There are 11 hidden switches. A switch that is on adds its own fixed numbers to the row, and there is some noise. The rows also spread widely along 16 directions, which tell nothing about the answers.
Known rows, each followed by its switches (1 for on, 0 for off):
-14  -22  21  -18  12  -11  14  30  -9  -30  -7  1  -7  -4  -3  13  -4  17  -4  -43  21  18  -3  -52  -15  -8  6  -18  27  6  -11  -14  18  12  7  -1  27 -> 0 1 0 0 0 0 1 0 1 0 0
10  -9  -32  -23  -2  -30  10  37  -8  4  5  0  4  13  -19  -15  16  -18  -31  7  24  -17  -3  -6  -9  11  -35  -42  19  -11  34  12  14  11  7  7  35 -> 0 1 0 0 0 0 1 1 0 0 0
4  13  -34  -26  -23  2  14  7  3  9  -8  -21  33  0  27  7  24  -36  -30  13  10  -33  23  34  -24  7  23  -1  -22  26  34  0  -13  11  4  -6  -24 -> 0 1 1 1 0 0 0 1 0 1 1
-17  7  9  -5  18  -5  8  2  -13  33  9  -34  12  -9  19  16  -5  -10  -24  -35  -11  -30  2  28  36  -10  -1  -14  -33  -25  5  12  9  9  19  -26  -3 -> 1 1 1 0 1 0 1 1 0 1 0
-38  0  20  7  -3  22  39  -8  -42  5  -27  -66  6  -32  31  22  10  -33  12  -27  0  -13  17  7  16  31  -18  -30  -8  -20  14  8  10  -18  4  -46  -23 -> 1 0 0 1 0 0 1 0 1 1 0
-13  0  22  6  4  -6  1  11  -18  -35  -18  0  -27  -9  -10  7  -18  -8  5  -30  -6  21  -9  19  -7  -2  -35  -9  28  -28  2  34  -4  -20  20  27  7 -> 0 1 0 1 0 0 0 0 1 0 0
-14  14  -12  -14  -14  13  9  12  -9  -9  14  10  24  0  -19  1  28  -36  -28  38  16  -7  20  10  -30  31  -21  -15  -8  5  24  3  12  -16  13  15  16 -> 0 0 0 0 1 0 1 0 1 0 0
-19  8  -16  5  -15  11  -1  11  -11  -12  41  -2  14  4  5  -15  14  0  -11  -14  19  19  14  -8  -17  -10  -11  -41  -15  -31  8  34  13  -23  -21  -21  26 -> 0 0 1 0 0 0 1 0 1 1 0
-12  -2  7  5  18  5  -7  19  18  -29  19  -21  6  1  21  -33  -4  9  -17  -37  -22  3  -2  9  7  -7  5  -8  -13  -24  10  33  -2  -1  21  -13  -7 -> 0 1 1 0 0 0 0 0 1 0 0
-38  7  -11  4  -9  -7  17  11  -1  18  -5  -4  15  0  6  -4  -1  -5  12  -29  -21  4  8  26  3  -6  18  -27  3  -25  2  3  9  -13  5  -15  13 -> 1 1 0 0 1 0 0 0 0 1 0
11  -3  12  -7  6  -27  9  1  5  4  -15  -7  21  -1  -18  -3  19  -1  -17  15  9  -38  -11  -7  7  13  -4  -19  -2  -8  8  -4  -17  15  17  -16  27 -> 1 1 0 0 1 1 1 1 1 0 0
-11  12  46  -17  -9  11  -9  1  -5  -4  5  -18  -5  -8  22  34  1  9  -6  -18  18  11  -5  -16  -2  -3  -2  1  -20  -5  -10  2  16  -16  16  -24  2 -> 0 0 0 0 1 0 1 0 0 0 1
-42  12  22  3  -3  -7  0  20  2  11  9  -10  4  -4  11  -11  5  -2  2  -27  -14  12  -3  15  4  9  4  -27  -4  -39  -2  6  32  -26  7  -14  25 -> 0 1 0 0 1 1 1 0 1 1 1
-3  15  28  6  -21  9  -9  -21  -3  12  -7  -27  -3  -10  26  17  8  1  -7  17  11  -19  -20  6  7  2  7  -10  -24  -17  -2  22  -5  -1  -3  -28  -18 -> 0 0 0 0 1 0 1 0 0 0 1
-36  -10  14  8  -14  17  3  5  -26  -24  12  -9  -11  -26  14  2  5  -14  7  -27  11  32  -1  -14  -14  -7  -24  -27  -1  -27  -5  35  30  -31  -6  -18  13 -> 1 0 1 0 0 0 0 0 0 1 0
-29  -13  -14  -6  36  12  14  30  -18  -28  37  6  29  -17  -22  -4  10  -24  -48  -3  -26  -15  15  -5  -8  -6  -4  -2  -35  11  -4  4  21  23  11  19  8 -> 0 1 0 0 1 1 0 0 0 0 1
15  21  14  -1  -16  -4  -8  10  21  -10  -9  -24  -4  7  25  -7  2  -45  -6  -21  6  -20  4  10  -11  21  -2  3  -7  19  1  10  -3  -3  -8  0  -18 -> 0 1 1 1 0 1 0 0 1 0 0
-8  10  0  14  -23  -17  -23  7  -9  -17  26  6  15  -5  26  -7  3  15  14  -7  1  10  19  -8  -29  12  -35  0  34  22  20  -11  29  -9  4  -14  34 -> 1 1 1 1 1 0 1 1 0 1 1
-19  9  8  -5  -5  -24  4  21  -3  28  -12  -28  -10  -2  23  11  -15  -27  9  -48  -9  -8  4  40  14  3  -17  -18  10  -16  7  2  26  -15  6  0  4 -> 0 1 0 0 0 1 0 1 1 1 0
-24  3  7  -9  -23  10  -5  4  15  -22  10  31  -10  -5  30  -13  16  -32  11  -22  18  36  11  -9  -24  15  11  -9  9  -2  3  -2  30  -28  21  15  21 -> 1 1 1 1 0 1 0 0 0 0 0
-1  10  -38  3  -11  -12  5  17  10  13  43  -2  42  10  -1  -21  25  -40  -15  -25  -1  -23  26  -4  -17  -13  10  -32  -27  13  -17  3  15  0  -46  -20  20 -> 1 1 1 1 0 1 1 0 0 0 0
-13  22  48  1  -13  -1  -18  7  9  3  -1  -23  -18  -4  22  -3  3  -17  -9  -26  5  7  -26  15  4  4  -7  -17  -23  -43  -10  36  14  -29  0  -16  5 -> 0 1 1 1 1 1 0 0 1 1 1
-15  8  5  12  -11  -20  -4  14  0  24  -7  -15  -23  -2  16  -12  -7  -33  6  -14  -5  -13  -17  12  14  20  -20  -28  13  -20  3  11  36  -1  -6  0  5 -> 0 1 0 0 0 1 0 0 0 0 0
-40  11  26  -4  4  8  10  2  -28  -6  -8  14  -15  -12  -11  22  -8  8  -9  -14  10  25  2  17  1  8  0  -13  12  -36  7  10  14  -14  33  22  24 -> 0 0 1 1 1 0 1 1 1 1 0
-3  5  -1  2  -18  -33  -10  34  14  -5  2  -21  17  3  16  -25  11  3  -10  -27  -5  -7  -8  22  -28  -12  1  -21  18  -2  9  18  11  -7  -26  -10  15 -> 0 1 1 1 1 1 1 1 1 1 1
-39  17  -6  27  0  -14  -15  12  17  8  15  12  13  0  8  -33  0  -23  16  -30  -51  5  10  40  -3  5  9  -8  8  -11  -15  2  31  -13  -10  4  11 -> 0 1 0 1 0 0 1 0 0 1 0
-48  -10  1  3  -8  11  14  4  3  -18  -3  11  3  -11  27  -24  14  -3  13  -32  -4  28  12  -8  -2  12  28  -26  7  -30  10  1  14  -21  22  -14  16 -> 0 1 1 0 0 0 0 1 1 1 0
-31  11  4  1  -14  12  15  8  -18  -24  9  6  9  5  -21  -3  12  24  6  10  17  31  19  -21  -18  21  -17  -34  18  -36  20  12  3  -32  18  -18  41 -> 0 0 0 0 0 0 1 0 1 0 0
-37  3  5  13  1  10  30  -1  -18  -8  -3  -9  11  -3  10  -8  7  17  8  -29  0  6  19  -28  14  21  19  -38  6  -30  7  -9  -1  -6  14  -39  20 -> 0 1 1 1 1 0 1 0 1 0 0
11  14  11  6  7  -12  -35  8  10  0  56  -16  14  10  38  -6  -6  17  -8  -34  9  -12  17  -34  10  4  -22  -2  -17  12  4  -13  29  13  0  -42  26 -> 0 1 1 0 0 0 1 1 1 1 0
-5  11  40  -1  11  7  -8  -12  3  -13  3  -2  -4  -10  1  -8  18  -21  -24  2  11  -11  -12  0  19  26  -7  -12  -31  -32  -1  21  -4  -10  28  -6  13 -> 0 0 1 1 1 1 1 1 1 0 0
-8  -24  43  0  22  -5  3  3  -27  -26  -15  -12  -27  -31  5  31  -11  -21  -4  -40  14  -4  -22  -41  2  -8  -11  0  11  20  -35  -1  24  31  -8  13  -4 -> 1 0 0 1 0 0 1 0 0 0 0

New rows. What belongs after each?
-9  2  20  12  -14  -10  4  6  -28  4  -9  -21  -4  -13  -14  16  5  -17  -4  16  11  -19  -11  -26  -6  21  -43  -29  6  -9  -1  3  20  -4  -13  -24  16 -> 0 1 0 0 1 0 0 0 1 0 0
-30  11  -6  10  -2  -15  8  14  -22  17  -5  2  1  -5  2  24  -21  -6  5  -20  -19  -6  14  13  -6  4  0  -1  25  19  -1  -29  33  20  0  10  8 -> 0 1 0 1 1 0 0 0 0 1 0
-27  16  14  -10  -9  1  -4  4  3  6  21  -2  11  -4  13  2  15  -11  -6  -17  -2  10  15  19  3  1  -8  -14  -23  -30  1  13  21  -40  22  -17  23 -> 0 1 1 0 0 1 1 1 0 0 1
3  14  4  6  -23  -9  -14  19  7  -20  18  -14  -2  11  16  -18  5  -11  9  -25  9  16  5  0  -20  7  -34  -27  9  -17  11  24  12  -34  -12  -17  20 -> 0 1 0 1 0 1 0 0 1 0 0
3  0  16  1  -23  1  -7  9  17  -46  10  3  1  3  25  -17  13  -17  16  -37  24  20  15  -30  -28  9  -4  -9  11  12  -3  11  -2  -28  -5  -6  21 -> 1 1 1 0 0 1 1 1 1 0 0
-15  15  10  -2  -18  14  9  -3  -8  7  -1  -7  1  -6  -13  12  16  -49  -18  6  14  -14  -2  4  -12  1  5  -20  -31  -13  -21  29  2  -15  -20  2  -4 -> 1 1 1 0 0 0 1 0 0 0 0
-18  18  -12  3  -10  -3  5  16  5  1  2  -5  8  11  9  -16  -2  0  -15  -14  -6  -4  9  32  -7  5  24  -17  11  -14  19  13  -4  3  5  14  -2 -> 0 1 1 1 1 0 1 1 1 0 0
-11  -7  17  15  20  7  -3  9  15  -54  2  6  7  -10  -17  -40  21  -24  -24  5  -22  -11  -19  -29  -11  12  19  -5  -27  -5  -22  27  -14  16  -8  4  0 -> 0 1 0 1 0 1 0 0 0 0 1
-27  0  -19  4  -14  1  43  17  -39  -6  -39  -10  -9  -4  -7  11  -7  -8  -8  14  11  -14  15  -2  -9  35  1  -23  44  7  40  -5  0  20  14  19  -2 -> 0 1 1 0 1 0 1 1 0 0 0
-29  -13  11  18  9  3  27  -6  -22  -12  -11  5  -3  -18  -10  -7  11  -18  5  -2  8  -13  -4  -53  18  32  1  -40  0  -17  -12  -12  9  13  -2  -17  24 -> 0 0 0 0 1 1 0 0 1 0 0
-13  14  15  14  -33  -9  -9  5  18  -12  -2  -6  32  -10  -5  2  14  -7  8  -2  -20  -7  4  8  -42  -22  23  8  -9  30  -35  6  1  -20  -42  -20  -4 -> 0 0 1 0 1 1 0 0 0 0 1
-16  -2  6  -6  9  -21  2  20  -7  0  3  2  -2  1  -5  -2  -2  7  -2  -24  3  7  -2  3  4  5  -25  -26  19  -28  14  4  18  -8  23  -3  37 -> 0 1 0 0 0 0 1 0 1 1 0
-35  21  2  -9  -22  21  22  6  -8  22  -9  -29  0  2  20  11  4  -15  -9  -20  13  5  9  28  1  4  29  -32  -21  -39  11  24  5  -25  0  -17  -10 -> 0 1 1 0 0 0 1 0 1 1 0
-23  7  -8  1  13  19  27  1  -5  -34  19  10  12  9  0  -15  7  -11  2  -65  -4  23  32  -9  17  -8  11  -35  -30  -45  -9  28  -26  -35  13  -21  25 -> 0 1 1 1 0 1 1 0 0 0 0
-1  23  41  27  -13  -8  -34  -14  19  -6  7  -10  3  -2  14  5  -15  17  9  -2  -24  -10  -9  26  -3  -10  0  20  -8  0  -15  12  -5  -7  0  -12  -5 -> 0 1 0 0 1 1 0 1 1 0 0
-19  -3  -17  25  -22  -15  -2  -12  15  8  14  14  16  -6  31  -24  18  -27  28  -29  -6  -8  13  1  -6  -2  34  -26  9  11  -25  -16  17  1  -41  -7  7 -> 0 0 0 1 0 1 1 1 1 0 0
-2  5  -6  -4  23  -14  -6  44  8  -5  28  -28  2  13  3  -29  -14  10  -38  -32  -10  -11  -12  3  15  -4  -5  -22  -11  -16  15  27  17  26  0  -4  6 -> 0 0 0 0 1 1 0 1 0 0 0
-46  0  28  27  22  20  6  -10  -21  -34  -1  6  -5  -22  -9  -12  0  3  4  8  -19  11  1  -11  10  34  -11  -8  4  -29  4  11  10  -2  29  1  15 -> 0 0 0 0 0 0 1 0 1 1 0
-10  15  -6  19  12  3  14  9  -4  -36  -12  -17  17  2  -19  -19  -6  4  -14  -3  -32  -15  12  27  -7  8  4  3  9  -1  13  30  -32  11  8  5  -14 -> 0 0 1 1 0 0 1 0 0 0 0
-7  7  -6  5  -21  -3  13  32  -11  -3  -5  -43  -7  8  44  -2  -13  -5  9  -32  14  -6  14  -37  -9  30  -7  -21  23  27  29  -17  29  16  -19  -33  -3 -> 0 1 0 0 1 1 0 0 0 1 0
-40  24  35  22  -10  9  10  -14  -19  16  -20  -15  -3  -13  -5  27  -12  7  4  1  -21  -11  -4  11  11  4  21  -4  -9  -22  -22  7  1  -5  1  -14  -8 -> 0 1 1 0 1 0 1 0 0 0 1
-5  -10  17  -7  -3  -4  -8  3  6  -30  1  12  6  -9  14  -4  18  -5  0  -14  14  7  0  -34  -21  6  10  -1  5  16  -5  -11  10  8  6  -9  21 -> 1 1 0 1 0 0 1 1 0 1 0
-18  4  -9  -11  -18  0  10  13  -13  -3  3  0  -1  0  23  4  9  -12  2  -23  27  12  6  -16  -14  11  5  -34  9  -9  11  -5  16  -4  -6  -4  16 -> 0 0 0 1 1 0 0 0 1 1 1
-4  22  7  14  -23  -5  -26  14  -1  3  36  -17  1  12  15  10  -20  44  0  6  16  8  2  -24  -24  -6  -2  -6  16  14  5  -4  33  20  -24  -19  10 -> 0 0 0 0 0 0 0 0 1 0 0
-4  -20  -6  16  11  -11  5  4  -17  -8  5  -10  -1  -14  -6  -15  0  20  -29  12  8  -25  -29  -23  5  -10  3  -33  5  -18  8  22  1  43  -10  -8  5 -> 0 0 1 0 1 0 0 0 1 0 0
-14  4  21  -9  -3  11  9  39  -22  -16  4  -29  -29  -1  -10  13  -13  -16  -28  -28  24  14  -20  -18  -10  -7  -15  -31  -11  -22  -9  43  22  -3  -25  8  -1 -> 0 0 0 0 1 1 0 0 0 0 0
6  -9  -7  -5  3  -3  2  -15  6  -27  10  16  28  -5  13  4  11  -2  -3  -28  3  -8  22  3  -5  -22  11  1  -17  9  -1  1  -30  -3  16  -10  14 -> 0 1 1 0 0 0 1 1 1 1 0
-14  26  25  31  -22  7  -15  -16  -28  18  15  -14  -11  -10  6  18  -6  -1  -4  32  16  -16  -8  -8  -3  23  -27  -14  -4  -12  6  10  25  5  -11  -15  12 -> 1 1 1 0 1 0 1 0 1 1 0
-12  20  26  2  -9  10  -10  -4  7  -16  10  -13  2  -3  26  -18  17  -3  -3  8  10  8  3  11  1  34  -24  -12  -11  -39  34  27  2  -34  43  -22  21 -> 1 1 1 0 0 1 1 0 1 1 1
-24  10  -14  7  -18  -3  18  9  -18  23  16  -25  25  1  -3  7  8  3  -6  -12  8  -12  12  3  -5  -11  12  -42  -8  -19  -5  8  7  -3  -33  -25  9 -> 1 0 0 0 1 0 1 1 1 0 0
-20  7  9  -3  -11  4  -19  17  2  -6  37  -6  8  -5  39  -13  12  -15  -1  -28  13  15  12  -9  -16  17  -10  -13  1  7  8  -7  46  -9  -4  -8  17 -> 1 0 0 1 1 0 1 1 1 1 0
-43  -1  18  -15  21  17  18  -13  -24  2  14  30  5  -21  -17  27  19  -27  -13  -18  8  19  12  0  14  -4  1  -23  -42  -41  -21  1  21  -23  27  0  36 -> 0 0 0 1 0 1 1 0 0 1 0
18  6  -20  -9  -9  -27  -2  22  3  3  30  -4  13  16  9  8  -11  10  0  -44  25  -4  18  -19  -10  -22  -14  -21  12  16  1  -8  11  8  -17  -13  30 -> 0 0 1 0 0 1 0 0 1 0 0
-47  -7  -25  2  -12  16  46  2  -29  -15  -13  -5  21  -18  -5  3  20  -29  6  -12  -6  6  26  21  -13  2  9  -38  4  -23  6  17  -9  -27  -4  5  -2 -> 0 0 0 0 0 0 1 0 1 0 1
-37  22  49  25  3  4  -19  20  -3  -8  -3  1  -46  0  -12  -21  -18  -21  -2  -6  -9  9  -29  -28  12  45  -7  -12  9  -30  -20  19  37  5  1  22  14 -> 1 1 0 0 1 0 0 1 0 0 0
-18  4  49  -20  -1  -1  1  -6  0  15  -26  -32  -8  -17  20  19  11  4  -6  -10  15  2  -23  1  12  12  4  -16  -14  -37  5  3  14  -12  30  -39  2 -> 0 0 0 1 0 0 0 0 1 1 0
-27  13  -3  15  28  17  34  1  -35  -7  4  -22  1  -4  6  14  -16  -34  -1  -42  -18  -18  40  -3  36  31  -15  -13  -15  -5  3  -7  2  9  18  -6  -4 -> 0 1 0 1 0 1 1 0 0 0 0
-5  4  -12  19  13  -14  -25  -4  -9  25  44  -12  23  -10  16  -20  13  -2  -26  29  -24  -35  -4  27  22  14  -49  -18  -22  -22  34  11  33  12  22  -32  18 -> 0 1 0 0 1 0 1 0 0 1 0
-33  -2  25  -8  -1  19  11  5  -8  -27  -3  -3  14  -23  1  0  32  -17  -22  11  4  8  2  -15  -24  15  16  -7  -26  -8  -1  8  16  -13  10  -17  10 -> 0 1 1 1 0 1 1 0 0 1 1
-23  2  13  12  5  -10  -19  20  10  -1  18  -6  -4  -2  1  -36  13  -2  -20  -2  -10  3  -28  5  -7  5  3  -29  -4  -37  -2  29  30  4  -13  -7  16 -> 0 1 0 1 0 0 1 0 1 1 0
-49  28  20  34  -3  26  -4  -23  1  3  2  -1  2  -16  10  -11  -2  -32  8  12  -47  -7  15  37  16  33  7  11  -23  -21  -5  14  12  -21  27  -4  -19 -> 0 1 1 0 0 0 0 0 0 0 0
-9  3  8  -2  9  10  25  2  -23  -14  -12  -10  -11  -8  -9  -4  14  -22  -30  17  33  -20  -2  -29  10  42  0  -30  -6  -17  19  10  -4  22  11  5  10 -> 0 0 1 1 0 1 1 1 1 0 0
-15  2  18  -20  25  -5  8  23  19  -23  -2  -6  16  6  0  -12  3  22  -19  -40  -12  7  6  8  2  -2  24  -2  1  -17  8  2  -7  0  45  -6  13 -> 0 1 1 1 0 0 1 0 1 0 0
-25  39  -9  36  -2  -4  10  0  -17  0  -1  3  5  18  -26  0  -24  16  13  7  -20  -8  24  -1  2  31  0  -12  19  -10  7  -9  -11  16  -4  -1  22 -> 0 1 0 1 0 0 0 0 1 1 0
-2  1  9  0  -3  -2  5  2  -7  -21  -7  -18  24  -20  -8  -1  22  -28  -21  1  -10  -20  -5  26  -18  -7  -11  -5  -15  1  -6  34  -15  -10  -4  -2  -10 -> 1 0 1 1 1 0 1 0 0 0 1
-6  15  31  0  -2  -26  -29  -16  8  11  29  32  20  -17  -4  8  26  -59  11  -22  -9  -8  13  23  4  9  -56  -1  -20  -4  -36  -10  33  -52  16  0  47 -> 0 0 1 1 1 1 1 0 1 0 1
-10  23  -9  -10  -17  -1  19  13  -7  0  -5  -25  22  7  1  16  3  -33  0  -45  0  -9  30  22  -8  -10  3  -15  -20  1  -12  22  -19  -28  -25  -16  -3 -> 0 0 1 0 0 0 1 1 0 1 1
-33  0  16  10  -4  -4  -6  15  -11  -19  12  -8  1  -16  -6  -17  8  11  -7  2  -7  13  -6  -17  -10  10  -18  -18  8  -23  2  21  28  -13  3  -18  22 -> 0 0 1 0 0 0 0 1 0 0 1
6  21  17  7  -12  -14  -31  10  17  -6  28  -11  20  7  -9  2  -1  11  -8  -1  -16  -4  -3  22  -26  -23  -20  9  -9  5  -12  24  8  -14  -11  -15  11 -> 1 1 0 0 0 0 1 0 0 0 0
16  42  8  8  6  -26  -36  -11  21  4  40  32  8  29  0  0  -16  -23  25  -57  -10  2  27  27  17  -1  -41  3  -10  -12  -22  1  -10  -31  18  9  47 -> 1 1 0 1 0 0 1 0 1 1 0
-6  11  -14  13  -27  -1  28  -6  -13  1  -33  -15  0  6  10  0  2  -24  19  -5  7  -20  9  3  1  24  4  -30  19  -4  15  8  -26  -3  -6  -9  -6 -> 1 1 0 0 1 0 1 0 0 0 0
-15  14  8  16  6  -15  11  13  -10  -18  -5  -11  22  -3  -27  -14  7  -8  -2  -17  -21  -15  10  2  -2  15  -18  -20  9  -12  -10  12  -12  -12  -7  -13  20 -> 0 0 1 1 1 0 1 0 1 0 1
-19  -7  3  10  -10  2  15  -14  -1  -7  -1  7  10  -8  6  -1  11  31  1  -3  8  4  -2  -17  0  -20  33  -28  -6  -26  -2  9  -8  1  4  -33  18 -> 0 1 1 0 0 1 1 0 0 0 0
-30  -10  -15  -15  -16  2  17  23  -3  -4  7  -11  16  -2  12  -16  27  0  -16  -19  17  18  1  4  -24  -12  26  -47  -4  -32  14  18  12  -15  -15  -20  13 -> 0 1 0 1 0 0 1 1 1 1 0
-2  16  3  8  -2  10  -17  2  8  -10  37  -10  19  3  9  -9  6  12  -23  3  9  -13  -2  -41  -9  -6  22  -7  -41  6  -14  12  3  25  -27  -36  6 -> 0 0 1 0 0 0 0 0 0 1 1
